The first 5 rows are patterns. Each new row is the sum of 2 different patterns, raised or lowered, with some noise. Before adding, each is slid sideways (what falls off one end comes back at the other) and multiplied by a number that may be negative. Names go in the order of the patterns.
Some rows, each with the names of its patterns after it:
9; 18; -5; -6; -1; 6; 2; 4; 11; -7; 1; -4; -6; -12; -3; -4; 1; -5; -16; 8; 2; 5; -2; 1; 2; -1; -18; 1; 0; -2; 9; 4 | remet
-5; 3; 2; 11; 4; -8; -5; -3; 0; -18; 1; 0; -1; -1; 1; -10; 6; 0; 2; 5; 3; 11; 8; 2; 11; 5; 0; 5; 0; 12; -5; 2 | per
-5; -13; 0; -3; -6; 8; 5; 2; 1; 18; -6; -5; -18; 5; -18; 0; 16; 0; 1; -1; -6; -2; -1; -16; -7; -3; -9; -4; -1; -5; 1; -12 | tafem
11; 2; -1; 8; 6; -10; -6; 7; 2; -4; 0; 0; 0; 3; 0; -5; -10; -4; 1; 2; -2; 0; 3; 0; 8; -3; 5; 4; -1; -1; 6; -3 | Big
-1; 4; 16; 5; -2; 3; 3; -2; 0; -1; 1; -5; -3; 1; 5; 14; 0; -2; 2; -2; -3; 14; 8; -10; -2; -5; -2; 13; -4; -2; -13; -1 | tob

New rows. What belongs after each?
0; 0; 2; -7; -3; 0; -4; -10; -6; 1; -2; 3; -1; 9; 7; 2; -6; -5; 10; 4; -10; 0; -3; 0; -11; -9; -14; -6; -3; -2; -13; -27 | remet Big
5; 7; -2; -12; 7; -1; 3; 14; 7; 14; 10; 9; 2; 12; 10; 8; 2; 12; 10; 13; 9; 4; 15; 5; 5; 9; 6; -4; 22; 5; 11; 6 | remet per
-11; -6; 5; -12; -7; 0; -8; -3; -4; 8; -9; 2; -7; -4; -3; -8; 5; -4; 1; -2; 18; 7; 2; -1; 1; -1; 6; -7; -3; -3; -9; -6 | per tob
5; 5; -2; -1; -8; -3; -1; 6; 18; 13; 8; 21; 21; 0; 2; -10; 10; -3; 1; 21; 5; 3; 2; -9; -3; 3; -18; -4; 3; -7; 2; -4 | per tafem
11; 6; 11; 14; 8; 20; 9; 10; 18; 8; 5; 19; 12; 15; 3; 13; 5; 11; 10; 15; 12; 5; 10; 8; 8; -8; 11; 9; 6; 8; 5; 3 | per Big
-3; -9; 11; -10; 0; 12; 3; 3; -2; -3; -6; 3; -14; -7; -1; -5; -6; 4; -10; 0; -8; -8; -13; 9; 4; -8; 6; 9; 2; 2; 15; -6 | tafem Big
1; 6; 10; 4; 3; -4; 8; 4; 8; 2; 13; 6; 4; 3; 10; 17; -1; -3; -1; 0; 5; 3; 3; 25; 8; 7; 8; 9; -1; -4; -19; 13 | remet tafem
-4; -2; -13; 4; 4; -1; -5; 0; -6; -1; 3; -2; 4; 6; -1; -4; 4; -1; -1; 8; -6; -3; -2; -1; -5; -8; -3; 8; 0; -3; -1; -5 | remet Big
15; 10; -21; -4; -14; -2; 4; 5; 13; 18; 3; 4; 10; 1; -1; 2; -2; 7; 1; 12; 3; 14; 4; -12; -5; -5; -5; -7; 11; -4; 15; -10 | tafem tob
2; -15; -9; 17; -3; -8; -2; -11; -8; -8; -18; -4; -8; -7; -8; -3; -8; -13; 5; -5; 6; -2; 10; 2; -1; -6; 6; 6; -1; -4; -9; 5 | remet Big
11; 10; 13; 19; 16; 24; 11; 13; 23; 5; 8; 18; 18; 4; 9; 9; 21; 20; 8; 11; -3; 8; 5; 3; 26; 19; 11; 9; 12; 7; 5; 15 | remet tob
25; 5; 6; -6; 14; -1; 16; 26; 10; 10; 10; 6; 7; 10; -7; 7; 5; 1; 7; 10; 3; 13; -6; 5; 0; 6; 5; 12; 21; 11; 11; 14 | tafem Big
14; 19; 10; 19; 13; 8; 19; 19; 23; 22; 19; 15; 14; 20; 20; 18; 25; 5; 19; 13; 25; 17; 23; 16; 1; 8; 14; 13; 1; 17; 15; 15 | per tob
7; 22; 11; 4; 13; 10; 12; 17; 12; 14; 5; 25; 22; 24; 14; 13; 8; 13; 23; 22; 14; 19; 30; 13; 17; 19; 14; 18; 18; 10; 17; 9 | per Big
9; -16; -7; -8; -3; -5; -4; -3; -13; -3; -2; -6; 16; 3; -1; 5; 4; 6; 6; -1; 9; -1; -4; 4; 3; 21; -5; -2; -4; 0; -2; 19 | per tob
-3; 0; 8; 2; -5; 9; -3; 0; 0; -6; 12; -6; -11; -14; 1; -3; 2; -1; -14; -11; -7; -6; -27; -11; -8; -6; -6; -6; -16; 2; -6; 1 | per Big
0; 6; 8; 8; 11; 8; 0; -3; 15; 10; 7; 6; 5; 15; 6; 17; 12; 10; 6; -3; 3; 10; 10; 12; 12; 8; 8; 9; 12; 9; 8; 1 | Big tob
11; 20; 13; 6; 15; 16; -9; 3; 13; 5; 6; 13; 7; 13; 2; 8; -3; 7; 8; 7; 23; 18; 15; 16; 30; 11; 5; -2; 20; -5; 12; 32 | tafem Big
20; 11; 9; 24; 19; 13; 12; 3; 16; 4; 29; 18; 26; 7; 14; 11; 5; 12; 11; 16; 18; 17; 14; 28; 21; 16; 17; 6; 15; 19; 12; 24 | tafem tob
6; 3; 8; 10; -9; -7; 8; 0; 1; -4; -1; -5; 4; 0; 0; -9; -9; -3; -1; -3; -11; 2; -1; 6; -5; 4; -3; 1; -2; 5; -2; 10 | per Big
-9; 4; -9; 0; 12; 9; 6; 6; 15; 3; 0; -10; 12; -9; 11; 25; 6; 13; 7; -1; 5; 4; -1; -4; 3; -6; 3; 5; 7; 8; -11; -3 | per tafem
3; -12; 5; -14; 2; 13; 9; 5; 6; 3; 10; 5; -8; -3; 4; 6; -4; 2; -3; 6; -7; -1; -7; 16; 1; -1; 14; 4; 4; 0; 11; 1 | remet tafem
-21; 3; -3; 6; 8; 2; -11; -3; 9; 2; 2; -2; 15; -6; -3; 1; 4; 9; 7; -8; 0; -4; -7; 7; -5; -15; -4; -14; -6; 9; -8; -2 | per tob
10; 18; 12; 3; 11; -4; -3; -5; 3; -13; 11; 6; 11; 6; 22; 7; -10; 5; 5; 5; -1; 7; 6; 17; 16; 11; 19; 19; 3; 6; 4; 19 | remet tafem
13; 7; 15; 5; 4; 0; 13; 6; 16; 8; 16; 8; 7; 4; 3; 13; 0; -2; 1; 9; 3; 6; 0; 23; 5; 10; 7; 0; -3; -2; 0; 14 | remet per
1; -3; 2; -6; -8; -2; -16; 0; -12; -10; -13; -4; -8; 4; -10; -17; -19; -10; -9; -26; 0; -3; -6; -7; 5; -19; -4; -17; -2; -13; -4; 13 | per tafem
-5; -10; -19; -10; 0; -1; -11; -7; -27; 0; -4; 1; 6; 3; -5; -15; 11; -8; -11; -23; 3; -21; -2; 12; 1; 1; -5; -13; -17; -4; -17; -11 | tafem tob
-11; -6; 2; -4; 4; -4; -1; -5; -1; 2; 7; 0; -11; -16; -4; -1; -15; 0; 0; -13; -9; 5; -7; 5; -1; -10; 4; 1; 15; 3; 0; 2 | per tob
-7; 1; 2; 17; -12; -5; -14; -3; 4; 0; 2; 16; 9; -3; 0; -10; -5; -11; -13; -1; 4; -2; -11; -6; -13; -18; 3; -10; -1; 5; 7; 1 | remet per
2; 5; 12; 9; 9; 6; 18; 5; 1; 8; 4; 3; 14; 2; 2; 6; -4; 3; -3; -5; 0; 3; 5; 2; 1; 8; -4; 10; 5; 7; 3; 7 | per Big
-10; 2; 20; 3; 6; -1; -4; 3; 8; 3; -2; -1; -3; -1; 1; 13; 12; -16; -2; -13; 3; 13; -6; 10; -3; 6; 4; 25; 13; 4; -14; 11 | tafem tob
-3; -4; 5; 9; 8; 0; -8; -3; -2; -3; -10; -8; 2; -6; -5; 1; -5; -3; 2; -10; 0; 2; -2; -2; 10; 10; -5; -4; 6; -1; 6; -3 | per Big
21; -5; 32; 17; -1; 8; 10; 10; 10; 20; 13; 29; 23; 25; 23; 19; 12; 21; 24; 17; 15; 21; 14; 15; 17; 6; 22; 10; 12; -1; 12; 14 | remet tafem
-6; -2; 1; 6; 10; -2; 5; 8; 8; 3; 2; 1; 0; 10; -6; 3; 9; 2; -2; 1; -1; 12; 12; 7; -6; -8; -7; -8; -2; 1; 3; -11 | remet tob
-5; -12; -10; 0; 4; 1; -3; -8; -1; -4; 4; -6; 2; -6; -8; -9; -3; -4; -13; -8; -8; -6; -17; 1; -1; 3; -12; -4; -6; -15; -7; -6 | tafem tob
4; 6; 0; 8; 6; 8; -9; 6; -11; 3; 12; 14; 8; 10; 8; 16; 9; -4; 1; 9; 14; -4; 5; -1; 10; -5; 1; -4; 23; 3; 2; 17 | remet tafem
-19; -1; -4; -11; -10; -7; -9; -8; -17; -7; -5; -13; -2; -10; 0; 5; -12; -4; -2; 0; -3; 7; -1; -13; -14; -5; -19; -13; 2; -8; -4; -9 | remet tafem
3; -16; -14; -23; -15; -21; -7; 6; -8; -5; -14; -8; -9; -7; -17; -11; -2; -9; -9; 0; -8; -7; -14; -11; -10; -10; -8; -16; 2; -1; 2; -3 | per tafem
1; 3; 3; -9; -5; 12; 1; 13; 2; 13; 7; 6; -9; -5; 6; 10; -9; 0; -2; -4; 1; -9; -11; -11; -12; -3; 3; -6; 0; -6; 3; 6 | per Big
5; -16; 3; 1; 3; 11; 6; 1; 12; 7; 7; 14; 5; 3; 10; 2; 20; 6; 19; 6; 6; 8; -1; -4; 8; 3; -15; 14; 12; 14; -5; 25 | tafem Big
9; 8; 17; 8; 19; 1; 9; 13; -3; 0; 13; 11; -9; 10; 14; 21; 4; 21; 5; -4; 10; 13; 11; 12; 8; 9; 19; 11; 10; 10; 12; 5 | tafem Big
-2; -9; 7; -10; -5; -10; 9; -5; 4; 0; -19; -13; -15; -18; -19; 0; -5; -11; -8; -8; -22; 4; -6; -2; 4; 5; 7; 5; -4; 8; 10; -11 | remet per
8; 4; 1; 21; 2; -3; 5; -9; 7; -14; -14; -3; 5; 0; 4; 0; -13; -15; 0; -3; -17; 4; 7; -1; -1; -2; -8; 15; -8; -2; -1; 2 | remet per
8; 5; 9; 25; 15; 7; 6; 15; 22; 1; 6; 2; 9; 11; 13; 11; 22; 5; 9; 10; -1; 4; -5; -5; 9; 10; 9; 3; 2; 7; -8; 13 | remet Big
9; -8; 15; -9; -12; -9; -3; -4; 7; -1; -12; -1; -5; -3; -15; -2; -5; -3; -7; 2; -11; 6; -5; -3; 2; -7; 1; 0; -4; -6; 2; -3 | per tafem
10; -1; 8; 0; 8; 9; 11; 13; 4; 15; 18; 14; 7; 12; 9; 16; -6; 10; 4; 9; 15; 19; 17; 14; 1; 2; 8; 0; 11; 11; 14; 2 | remet per
1; 7; 1; 2; 3; 20; -2; 1; 6; -1; 11; -5; -14; 9; 6; 1; 9; 7; -8; -8; 5; 1; 17; 5; 12; -5; 6; 2; 11; 30; 0; -1 | remet tob
-4; -8; -5; -5; -2; 2; 4; 6; 0; 17; -10; 3; -11; 11; -12; 3; 8; 0; 11; 7; 2; 2; 16; -9; -1; 2; -2; 1; 10; -4; 4; -7 | per tafem
11; 10; 9; 6; 6; 6; 6; 4; 2; 3; 8; 8; 4; 4; 5; 14; 4; 1; 6; -2; 5; 10; 7; -1; 4; -2; 5; 5; 0; 3; -8; 0 | Big tob
-5; -4; -12; -3; 7; 7; 4; -10; -5; -5; 0; -3; -4; 4; -6; 3; -5; -11; -16; -5; -7; -6; -8; -23; 4; -6; -4; -5; -3; -7; -3; -26 | remet Big
4; 16; 14; -5; 1; 6; 4; 3; 0; 5; 9; 8; 10; -6; 4; 5; 14; 9; 7; -1; 9; 16; 21; 9; 14; 28; 7; 8; 15; 7; 19; 19 | per Big
7; -2; 2; -1; 10; 13; -11; -4; -7; -2; 5; 1; -7; 13; -6; -3; 7; -13; -8; -18; -19; 2; 6; 7; -5; -5; -4; -10; 3; -3; 1; 4 | remet tob
-15; -17; -2; 9; 5; 3; 5; 9; -9; -8; -16; -2; -4; -7; 4; -9; -5; -6; -19; -18; -16; -6; -4; -12; -10; 10; 2; 2; 11; -7; -5; -18 | remet tafem
18; 9; 6; 13; 10; 5; 19; 11; 10; 11; 7; 7; 13; 16; 17; 8; 18; 5; 7; 22; 4; -5; 3; 2; -10; 21; 8; 20; -7; 21; 5; -5 | tafem tob
-5; 5; -3; 12; 8; 5; 17; 30; 11; 11; 25; -2; 3; -10; -3; 3; 15; 22; 5; 10; 6; -3; 15; 9; 3; 11; 19; 7; 11; 9; 12; 26 | remet tafem
-22; -8; -9; 0; 8; -2; -6; 8; -4; -7; -4; -12; -7; -15; -19; -2; 2; 7; -10; -9; -7; -14; -3; 6; 4; -10; 0; -8; -5; 5; -6; 2 | remet tob
-1; 16; 3; -12; -7; -2; 4; 8; 2; 2; 14; 6; 12; 5; 9; 7; 4; 1; 15; 2; 20; 5; 3; 13; 3; -11; -4; 8; -6; 2; 5; 13 | tafem Big
6; 12; 15; 9; 22; 10; 12; 14; 3; 9; -4; 7; 11; 1; 16; 20; 12; 16; 16; 16; 10; 9; 16; 2; 5; 22; 24; 22; 18; 12; 31; 14 | per tafem
10; 9; 17; 6; 4; 7; 6; -9; 6; 4; 3; 7; 5; 11; 20; 9; 1; 3; 10; 5; 6; 21; 4; -1; 1; -3; -5; 10; -1; 3; -7; -7 | remet tob
-4; 19; 4; -13; 3; 1; 7; 11; 5; 1; 9; 9; 8; 11; 8; 5; -2; -3; 21; 9; 19; 4; -2; 12; -4; 5; 1; 2; -17; 0; 5; 21 | tafem tob
9; 7; 13; 13; 15; 10; 6; 15; 3; 7; 13; 13; 3; 12; 7; 2; 11; 3; 6; -11; 7; 7; 9; 15; 11; 1; 12; 9; 7; 10; 8; 14 | per tob
-5; -9; 3; -5; -2; 13; 8; -2; 10; 9; 4; 8; 5; 0; 5; 5; 17; 8; 9; 1; 5; 6; -5; -1; -5; 4; -12; 3; 6; 14; -5; 16 | tafem Big
7; 3; 7; 6; 5; 11; 5; 16; 1; 8; 9; 5; 13; 22; 16; 4; 19; 3; 5; 7; 10; -3; 1; 19; 9; 13; 19; 9; 7; 11; 2; 4 | tafem tob
19; 13; 22; 22; 25; 17; 15; 1; 17; 26; 21; 23; 21; 19; 12; 27; 21; 24; 20; 16; 19; 21; 28; 17; 18; 9; 2; 14; 14; 14; 17; 17 | per tob
-3; -5; 6; 7; 11; -7; 14; -11; -6; -20; 2; -20; 10; 14; -1; 1; -9; -10; -11; -15; -14; -5; -5; -15; -7; -5; -14; 3; -15; -4; -11; 6 | remet tafem
-6; -13; -6; -6; -3; -10; -10; -3; -14; -15; -17; -24; -22; -5; -9; 3; -11; -12; -17; -13; -9; -8; -9; -18; -6; -8; 10; -6; -8; -9; -22; -15 | tafem tob
-7; 1; -5; -5; -26; -6; 3; -1; 5; 0; 18; 8; -8; -7; -3; 1; 6; -6; 4; -11; -8; -10; -18; -20; -8; -15; -7; -7; -20; 2; -12; 3 | remet per
2; 18; 24; 24; 14; 30; 13; 0; 18; 9; 23; 19; 15; 21; 30; 10; 11; 26; 19; 10; 17; 13; 22; 20; 24; 9; 7; 15; 8; 11; 10; 12 | tafem Big
